The rows come from 6 hidden closed curves, with some noise, and rows from the same curve form a group. Each curve winds through 6 dimensions. The rows are also pushed far along 5 directions, which tell nothing about the answers.
In the rows, 128 means zero.
Some rows, each with its group after it:
[139 108 120  76 149 121 160 150  90  94 140 120 119 140 135 181 115 109
 108 136 132 143 120]
guk
[118 149 105 148 131 107  83 107 164 104 122 192 145 121  95  64 135 147
 105 145 118 121 164]
sutaz
[129  99 134 128  99 113 139 125 187 127 120 134 144  92  49  98  87 118
 123 113 106 173  51]
kudiv
[127 127 111  94  89 155 103 132  77  77 123 141 123 156 189 148 166 141
 147 149 132  47 207]
sutaz
[154 158 148 110 139 150 143 145 151 101  99 100 171  74  98 150 105 112
 145  83 105 144  48]
kudiv
[146 139 166 141 154 159 152 150 157 135 113  92 160  69  99 143  97 115
 140 101 121 169  41]
dolak
[128 170 150 137 112 134 146 116 140 162  93  91 142 134 129 142 149 126
 161 103 123 116 118]
nam
[ 44 126 125 159 113  60  95 136 133 156  94 112 126 121  79  98  79 104
  84 152 129 188 102]
dolak
[140 142 162 111 126 144 174 135 112 146 105  79 127 142 138 151 160 108
 171 124 124 135  93]
vako
[115  63 103  73 116 101 119 163  81  82 168 123  93 130 156 162  97  93
  97 141 129 139 111]
kudiv
[149 126 127 146 136 120 132 108 197 141 140 170 141 106  69  78 131 132
 117 120 115 157  94]
guk
[100  91 107 142  99 144 120 113 105 165 141 119  99 138 119 137  86 129
 128 145 137 128 129]
sutaz
[131 132 148 120 140 129 130 140 154  93 107 122 139  93  90  92 105 112
 152 122 114 165  80]
guk
[139 102 134 132 101 129 121 140 165 119 142 131 137  92 120 127 106 127
 123 102 120 127  95]
kudiv
[ 70 119 121 176 101 102 103 131  93 213 129 103 107 154 149 135 124 137
 104 124 144 131 151]
kudiv
[ 97 112  93 147 122  87  89 119 103 161 159 133 100 145 154 123 115 128
  89 129 130 122 141]
sutaz
[ 94 124 159 135 107 124 141 145 133 146  93  85 130 118 103 131 111 104
 142 140 133 165  91]
dolak
[176 139 119  76 124 168 156 112 107  99 140 126 122 149 161 162 174 116
 166 120 116  78 130]
vako
[136 208 127 139 181 117 106 104 167  98  97 142 165  99 110  99 124 121
 126 123 112 131 118]
dolak
[122 102  99 105 156  94 116 144 108  98 149 146 123 116  96 121  84 119
  87 119 115 168  91]
dolak
[148 132 153  94 167 128 167 159  85  85 108 111 135 146 133 140 142 138
 146 132 128 148 135]
nam
[120  80 125 101 126 147 131 165  47 112 154 104 105 142 181 178 126 121
 113 153 142 118 132]
nam
[109 113 122 132 117 124 133 130  78 154 127 105 125 152 152 169 125 134
 100 151 135 117 135]
nam
[148 123  94  80  94 163 114 116  93  87 138 153 117 148 146 135 165 123
 156 126 113  69 155]
guk
[ 98 132 139 157 145 102 122 118 166 138 104 111 135  92  61  87  58 114
 123 134 116 196  58]
dolak
[103 158 158 142 198 102 138 160 109 111  95 125 153 131 120 126 132 127
  89 175 147 181 144]
nam
[137 144 111 108 159 160 115 115 124  63 120 171 128 127 106  96 113 135
 149 158 130 121 173]
dolak
[ 88  96 133 132 146 114 127 166  69 160 147  86  97 132 153 159  99 101
 106 133 143 172 101]
vako
[149 119 146 141 110 155 149 112 119 158 128 100 124 138 143 126 147 143
 163 123 119 108 102]
vako
[ 72 104 117 181 145  84 102 123 126 196 156 138  99 143 127 109 111 118
  67 171 151 173 137]
nam
[ 97 179 110 186 171  90  93  90 125 169 116 163 133 163 124  80 147 159
  92 159 138 129 189]
kudiv
[121 131  92 131  96 128 117  75 142 156 140 145 105 152 118 123 123 123
 131 135 125 101 145]
guk
[150  93 143 141 117 137 149 139 170 145 138 130 150  86  73 120 102 131
 115 105 112 166  44]
kudiv
[159 147 170 131 159 115 175 155 169 141 114  96 171  89 108 165 126 117
 110  90 122 172  54]
nam
[126 105 134 152  71 134 130 111 117 182 127  93 125 139 145 138 138 143
 136 121 115  98  97]
vako
[ 92 126 104 118 136 116 113 122  99 109 107 148 118 143  77  97  97 126
 121 157 126 159 144]
sutaz
[203 168 138 119 158 171 157  90 171 103 135 156 139 134 142 109 175 150
 179 118 121  86 154]
dolak
[135 145 186 123 132 150 158 181 142 121  86  64 176  66 114 168 112 103
 142  94 119 164  34]
nam
[141 159 139 172 111 156 113 106 185 144 102 136 159  94  98  91 110 166
 158  91 119 108 127]
vako
[144 147 104 147  99 160  89  70 173 126 144 177 115 136 141  70 160 141
 166 142 122  64 178]
guk
[134  71 123  82  45 179 138 139  86 112 141  99 111 137 166 184 136 107
 154 142 126  73 117]
nam
[163  67 105  82 131 139 124 173 122  49 154 157 137  77  86 126  60 148
 122  73 107 152  89]
kudiv
[197  91 138  82 112 179 163 157 127  96 162 113 138  97 161 186 138 129
 151  77 119  95  86]
vako
[ 97  79 100 117  58 134 103 126 108 151 156 119  99 135 153 162 124  93
 110 145 131 100 115]
dolak
[ 79 183 137 159 185  93  90 149 124 109  84 136 159 106 102  96 109 128
  91 149 134 172 142]
sutaz
[152 158 143 104 147 153 151 134  82 118 123 108 121 165 195 162 187 130
 163 131 139  85 176]
sutaz
[127 196 176 183 185 146 141 105 186 168 104 125 142 122 134  95 167 119
 151 162 152 149 149]
dolak
[101 129 133 112 146 130 104 159  72  95 129 117 107 140 183 131 147 109
 134 159 143 121 164]
guk
[ 83 161 142 182 109 109 115 115 138 244 132  56 113 124 180 174 136  81
 114 113 142 126  82]
kudiv
[ 51 122 136 127 147  58 110 166  72 119 101 116 118 156 126 119 121 109
  78 183 144 180 156]
vako
[108 157 166 164 175 117 137 157 116 156  94  84 146 109 114 124 104 134
 131 108 132 182  94]
vako
[ 80 159 143 166 177 105 132 124  97 192 113  98 107 156 131 114 136 107
 123 158 145 179 126]
nam
[109 132 164 176 148 119 148 119 174 192 125 110 120 121 106 105 128 112
 128 150 144 183  97]
dolak
[ 98  56 109 144  74 100 101 136 118 134 145 141 111 127 109 106  84 153
  98 132 124 134 127]
vako
[135 188 139 114 227 103 132 164  97  73  94 126 163 113 108 123 113 137
 115 107 121 177 124]
kudiv
[117 121 132  79 131 137 132 156  87  90 139 120  94 155 180 152 167  88
 152 153 147 116 171]
nam
[124 179 136 140 149 154 111 122  84 154 128 100 116 152 214 150 186 115
 155 133 141  80 168]
guk
[135 188 130 119 196 120 111 125 127  59  98 162 142 135 126  73 144 145
 152 143 126 131 188]
guk
[ 66  53  87 120  59  76  93 140 104 143 157 138  89 146 126 140  85 111
  69 152 137 138 142]
nam
[ 95  79 103  82  92 125 108 139  69  65 135 153  83 175 158 121 130 125
 134 193 145 100 217]
dolak
[112  80 103 158 114 107 115 109 137 188 182 137  94 132 127 127 100 119
  87 134 134 145 104]
guk
[ 52  97 122 184  75  84  97 118 143 226 132 114 107 135 100 104 119 106
  85 151 134 164  95]
sutaz
[148 107 150 134 109 131 176 125 162 195 142  89 129 112  97 155 127 101
 133  93 117 166  27]
guk
[ 78  62 126 121  67  80 121 156  95 162 150  99  93 153 162 158 132  98
  90 149 141 137 119]
dolak
[135  95 160  76  92 142 189 163 106 134 122  69 121 134 138 199 145  82
 146 125 131 143  72]
guk
[ 63  69  82 145  63  91  76  98  93 150 149 159  82 176 128  88 117 133
  91 195 132 107 175]
vako
[163 126 132 109 147 127 125 145 142  84 146 142 147 101 142 131 141 126
 120 111 116 122 108]
sutaz
[142 139 163 170 136 107 169 114 184 222 129  84 145 106  94 134 136 107
 118  95 114 181  15]
vako
[115 184 143 100 190 116 147 143  81 102  91 109 127 158 140 136 156 105
 145 146 137 152 156]
sutaz
[ 97  64  98 103  37 121  98 129  98 114 142 125 100 139 142 143 105 116
 119 143 122  92 132]
dolak
[127  97 110 156  46 142 104 103 140 170 138 130 125 130 134 123 130 158
 136 107 115  71 129]
sutaz
[163  76 120  71 140 128 152 169  74  70 157 124 114 133 150 159 116 137
 129 104 122 132 119]
nam
[140  99 116  96  87 150 134 121 104 105 156 151  99 175 196 161 180 133
 134 170 152  58 219]
guk
[153  87 101 132  57 183 118 114 121 167 166 124 117 120 144 160 125 149
 147  79 117  68 112]
kudiv
[149 117 130  98 209 107 146 171  99  67 126 130 144  97  76 113  69 134
 114  97 110 208  69]
nam
[172 154 112 161 102 173 125  74 168 194 164 139 118 140 175 142 172 152
 160  89 131  50 162]
vako
[120 115 156 102 133 111 157 175 117 130 118  80 145 102 119 178 123  81
 103 117 121 178  40]
vako
[144 153  92 145  83 162 105  68 147 172 144 153 122 149 143 120 173 140
 149 113 116  53 154]
guk
[128  56 121 136  57 136 147 112 120 221 187  86  87 141 165 182 138  95
 110 130 127 112  57]
kudiv
[113 137 156 156 161 128 139 139 167 137 105 124 151  91  68 103  91 118
 120 137 131 194  81]
sutaz
[130  72 124 119 112 100 148 141 117 140 148 125 112 135 101 122 107 139
 114 114 120 160  96]
kudiv
[168 160 137 123 161 159 144 121 133  84 102 140 154 120 111 112 116 169
 165 109 120 115 153]
sutaz
[100 185 117 143 144 103 110  89 131 166 124 134 100 175 166 114 183  99
 134 160 145 108 185]
sutaz
[140 132 152 101 121 156 149 148 138 105 111 108 149 101 115 153 137  99
 143 128 123 137  82]
kudiv

New rows. What belongs after each?
[215 166 153  93 181 181 164 154 135  71 127 127 167  96 152 156 157 152
 173  64 117 103 120]
kudiv
[132  96 152 144  92 166 148 132 149 174 137  97 128 105 125 152 123 115
 140 127 133 132  76]
sutaz
[ 75 156 144 181 107 124 125  97 149 241 123  67  99 136 149 144 134  72
 136 145 145 142  88]
guk
[136  42  93 136 100 132 105 126 138 120 181 167 103 104  95  97  64 154
 109 115 119 140 107]
vako
[133 108  88 123  99  91 109 110 151 121 149 165 121 132 108 116 103 149
 101  98 117 114 144]
nam
[156 133  91  70 142 137 126 119  92  28 113 175 148 139 100 129 107 156
 121 142 110 100 167]
nam
[142  47 116  96  76 159 128 146  81 121 183  94  89 121 187 178 101 113
 142 117 127  95  92]
guk
[ 84 180 129 150 143  94 113 108 157 159 108 127 115 144 124 104 143  94
 129 147 143 148 156]
kudiv
[ 75 169 144 139 140  92 116 150 104 139  99 118 124 163 169 138 171 113
 111 161 160 130 206]
vako
[ 86 129 137  96 181 108 128 181  67  93 109  95 111 120 118 132  94  82
 125 137 133 200  93]
nam
[114 168 153 155 207  83 132 145 150 126 105 147 149 126  99  82 140 137
 100 141 137 194 142]
guk
[183 107 131 151  90 166 148  87 199 168 157 153 135 115 103 105 157 146
 151 103 110 103  90]
sutaz
[ 61  74 125 141 116  88 115 143 112 144 128 131  97 137  83  90  87 108
  96 182 139 197 116]
nam
[178 121 120  81 136 165 150 140  91  68 128 143 134 139 136 140 139 161
 165 104 118  94 158]
dolak
[ 98 170 147 149 159 111 124 150 104 159  93 102 153 125 118 128 150 120
 112 124 125 161 102]
sutaz
[163 132 136  82 116 142 135 146 110  67 135 138 136 144 194 158 193 129
 141 135 130  68 176]
dolak
[219 115 120  56 104 175 163 137 134  58 143 123 152  93 128 178 120 141
 172  43  91  80  74]
nam
[ 77  99 105 145  98 109  90 133 112 128 120 138 112 127 100  98  76 143
 117 136 131 141 150]
vako
[132  91 130 155  37 143 138  94 159 200 138  88 113 127 134 144 110 139
 156  98 120  91  90]
guk
[152 163 165 133 136 148 156 126 184 148 117  89 149  89 129 151 135  88
 155 106 123 139  56]
sutaz
[ 98 164 122 181 149 115  83 109 170 141 114 156 143 103  99  74 110 138
 112 137 131 142 145]
nam
[106 163 117 171 103 147  97  76 159 170 128 130 112 137 159 122 132 124
 142 151 146  82 177]
sutaz
[ 76  89 158 144  81 121 128 174  90 192 134  64 109 130 177 176 148  89
 109 141 147 142  95]
guk
[134  72  74 157  90  99  95  89 171 143 168 188 133 112  71  96  63 174
  66 117 110 124 113]
nam
[134 177 126 120 154 108 129 121 129 109 100 119 142 129 117 119 121 133
 144  99 115 133 128]
kudiv
[126 118 162 155  77 121 163 133 155 207 120  73 148 121 140 185 141 121
 110 108 132 126  74]
nam
[142 139 148 158 164 124 159 117 140 173 116 104 140 118  85 112 109 142
 136 106 115 176  63]
nam
[127 183 144 168 150 129 109 113 171 148 120 144 134 132 156  93 174 137
 148 128 144 108 185]
nam
[129  97 184 103 148 131 185 197 109 113 106  83 138 112 107 153 123 113
 140 124 135 196  78]
dolak
[184 184 161 115 154 185 149 115 167  77  96 113 169  86 132 129 133 128
 186 114 112 101  97]
dolak
[101  88  92 101 121 106 110 140  41 110 147 139  99 175 159 145 130 134
  94 165 134 114 173]
kudiv
[129 120 139 173 118 135 144 116 171 213 131 107 141  95  73 125 100 128
 125  85 117 170  43]
dolak
[155 137  91 160  85 148 114  61 169 191 157 146 128 130 129 136 129 148
 126  99 115  69 121]
nam
[120  81 106  92 117 127 124 140 105  95 151 122 107 113 121 158  69  99
 110 141 127 145  93]
guk
[116  81 120  84 129 101 147 155 126  80 132 142 123 118  77 139  85 103
  95 150 127 184  97]
guk
[117 148 145 129  96 133 138 114 137 145  99 105 136 138 131 139 159 110
 143 149 125 110 120]
kudiv
[182 145  84 144 121 123 122  61 185 143 163 192 131 145 120 103 145 175
 121  96 114  74 171]
nam
[122 123  86 119 142  95 117 111 116 116 132 151 126 132  84 121  74 143
  98 117 115 146 123]
guk
[148 147 142 133 102 124 154  90 172 162 117 104 138 129 117 130 147 112
 146 120 109 117  73]
kudiv
[123 165 125 131 211  69 136 135 133 117 119 150 140 134  95 104 113 136
  89 122 129 188 137]
nam
[130 198 153 171 160 105 129  89 204 159 107 137 148 128 125  90 170 118
 128 147 133 134 138]
kudiv
[ 98 106 161 176  83 108 157 129 147 240 133  69 115 143 157 174 139 115
 109 131 152 139 104]
guk
[ 92  94 147 148  94 112 143 159  97 206 137  70  99 143 157 166 130 117
 126 103 145 148 111]
kudiv
[ 67 182 152 189 176 122 102 130  93 190 107 105 120 158 181 124 170 115
 111 190 166 136 188]
nam
[170 151 144  89 125 141 156 142 146  98 108 103 168  89 105 158 133 108
 147  76  97 129  47]
dolak
[149  97  97 137 120 129 135  90 134 148 153 152 128 131  87 120  96 155
 104 124 109 128  98]
nam
[168 156 101 118 149 143 115 108 162  68 116 180 151 103  74  84  92 169
 152  84 107 116 147]
vako
[125 163 163 115 204 101 163 162  95  94  86 112 146 142 111 120 135 135
 129 142 134 184 135]
nam
[171  54 148  69  53 184 168 157 125  86 148  93 123 104 159 194 124 107
 162 118 122  90  81]
guk
[112 106 112  96  94 138 118 121 118  98 129 126 106 131 128 135 104 101
 143 152 127 115 130]
guk
[114 157 120 122 137 139 116 136  76 135 126 108 115 156 193 167 159 124
 135 128 147  88 185]
vako
[126 177 138 152 184 109 124 137 140 125 108 147 144 131 115  96 139 155
 130 109 138 152 172]
kudiv
[190  98  90 105 123 138 135 113 144  91 158 175 152 110  92 132  98 175
 108  82 103 105 112]
guk
[136 141 142 104 117 152 144 132 132 104 100 104 142 109 107 140 116 110
 160 119 115 131  88]
dolak
[142 128 140 107 109 134 155 139 138 131 111 118 150 120  96 148 142 119
 131 108 115 139  88]
guk
[ 91  89 113  59 129 100 133 176  52  76 128 103  90 145 121 150  93  84
 129 134 127 173 112]
nam
[105 127 146 188 136 115 125 118 156 211 141  82 118 102 131 132  91 110
 117 115 133 165  63]
guk
[ 88  30 102 136  76 101 105 132 108 142 168 152  77 149 114  94  88 141
 104 158 135 145 145]
vako
[135 122 103 109 152 116 123 137  91 113 137 136 128 127 110 128 112 132
 115 102 111 143 103]
guk
[ 71 150  74 161 136  98  63  92  96 163 142 154  97 156 138  99 112 126
  96 152 134 117 173]
guk
[146 207 125 148 164 136 106 100 160 128 122 131 149 113 164 130 151 122
 136 111 127  92 146]
kudiv
[128  89 100 148  66 139 111 102 138 189 182 143  87 157 183 147 156 138
 124 119 146  67 183]
vako
[105 141 160 154 142 114 158 139 131 180 102 108 135 142 100 120 152 123
 125 139 135 174 112]
kudiv
[125 112 102  79 151 115 108 148  86  58 158 155 103 144 174 144 133 106
 104 161 138 115 174]
kudiv
[185  65 132  79 156 140 171 164 121  65 154 134 134  94  83 132  78 141
 134  92 105 177  53]
dolak
[115 112  89  96 122 117 109 121  94 108 150 178 100 170 131 109 168 116
 116 158 128 114 176]
guk
[190 128 139 103 118 155 166 119 123 117 132 114 144 134 142 150 159 149
 162  91 104  91  99]
vako
[126  77 109 121  56 151 114 125 104 141 143 107 112 119 138 146  99 138
 145 101 114  93 102]
nam
[146  94 111  85  76 144 140 129  96  93 136 135 117 159 158 163 148 144
 141 131 129  70 174]
guk
[ 78  65  84 146  66  81  93 115 137 180 166 143  95 133 101 124  82 115
  75 128 130 142 111]
vako
[153 157 122 102 110 141 138  87 136 111 124 134 125 158 161 137 180 112
 154 153 123  73 149]
kudiv
[ 66  90 127 131 127 111 111 170  62 130 125 115 109 140 139 142 106 119
  92 171 150 159 149]
sutaz
[105 143  73 135 113 105  84  80 127 143 147 168  93 164 135  97 133 131
 124 134 130  92 196]
nam
[ 89 102 136 113 173  66 146 160  81 129 128 111 108 150 106 121 112 100
  85 163 132 211  95]
vako
[134 193 129 137 204 115 125 114 152  92  95 135 157  98  85 106  80 132
 126 117 119 165 112]
guk
[131 117 151 116 109 150 174 137 101 186 132  68 105 149 158 182 157  96
 157 117 136 132  88]
dolak
[ 99 143 150 149 162 121 132 142 153 132 100 112 141  95  78 113  78 105
 120 143 135 197  84]
sutaz
[163 118 133 137  72 153 136 125 167 155 128 104 157  85 115 160 107 146
 143  52 105  99  64]
vako
[118 119 148 102 129 127 146 173 119 115 117  86 143  91 120 178 104  85
 111 116 126 164  57]
nam
[153 131 103 135  80 140 107  82 154 139 160 154 105 160 190 124 174 149
 153 121 133  38 204]
kudiv
[172 121 139  98 158 155 168 140 107 102 130 116 148 115 116 161 120 130
 129 121 115 141  76]
nam
[ 98 151 151 132 112 109 135 129 129 177 131  98 110 163 192 161 206  75
 120 165 152 112 149]
dolak
[103 169 127 176 166  96 107 116 132 150  97 152 148 138  88  71 123 167
 110 129 125 157 158]
sutaz
[ 98  84  87 159  45 119 105  73 144 208 161 140  99 153 124 139 118 124
  94 151 131  93 129]
nam
[117  83 115  93  88 166 126 150  73 116 142  97 111 120 151 182 101 101
 133 136 130 110  98]
sutaz
[126  62 117  95  93 133 114 169  90  84 153 137 117 122 145 141 121 130
 113 133 126 118 126]
guk
[ 74 111 155 150 130 100 148 154 106 198 123  78  92 153 136 138 126  98
 129 141 154 185 122]
vako
[141 169 136 140 163 120 140 114 114 130 113 140 135 168 154 123 171 156
 131 146 141 107 194]
nam
[145 190 118 166 139 134 105  63 180 119  94 180 156 136  90  47 151 172
 155 141 112  95 174]
vako
[162 201 155 110 178 126 141 120 158  61  85 133 178 111 124 117 158 122
 139 143 113 122 122]
kudiv
[ 76 115 122 116 119  73 120 125  99 140 133 118  88 174 159 133 145  88
 100 187 145 142 155]
kudiv
[148 110 104 150 113 128 116 104 150 152 136 162 146 112  60  85 109 166
 117  94  95 136  83]
sutaz
[170  98 121  79 154 140 158 147 107  66 138 124 129 107 101 140  75 139
 145  95 110 151  86]
sutaz
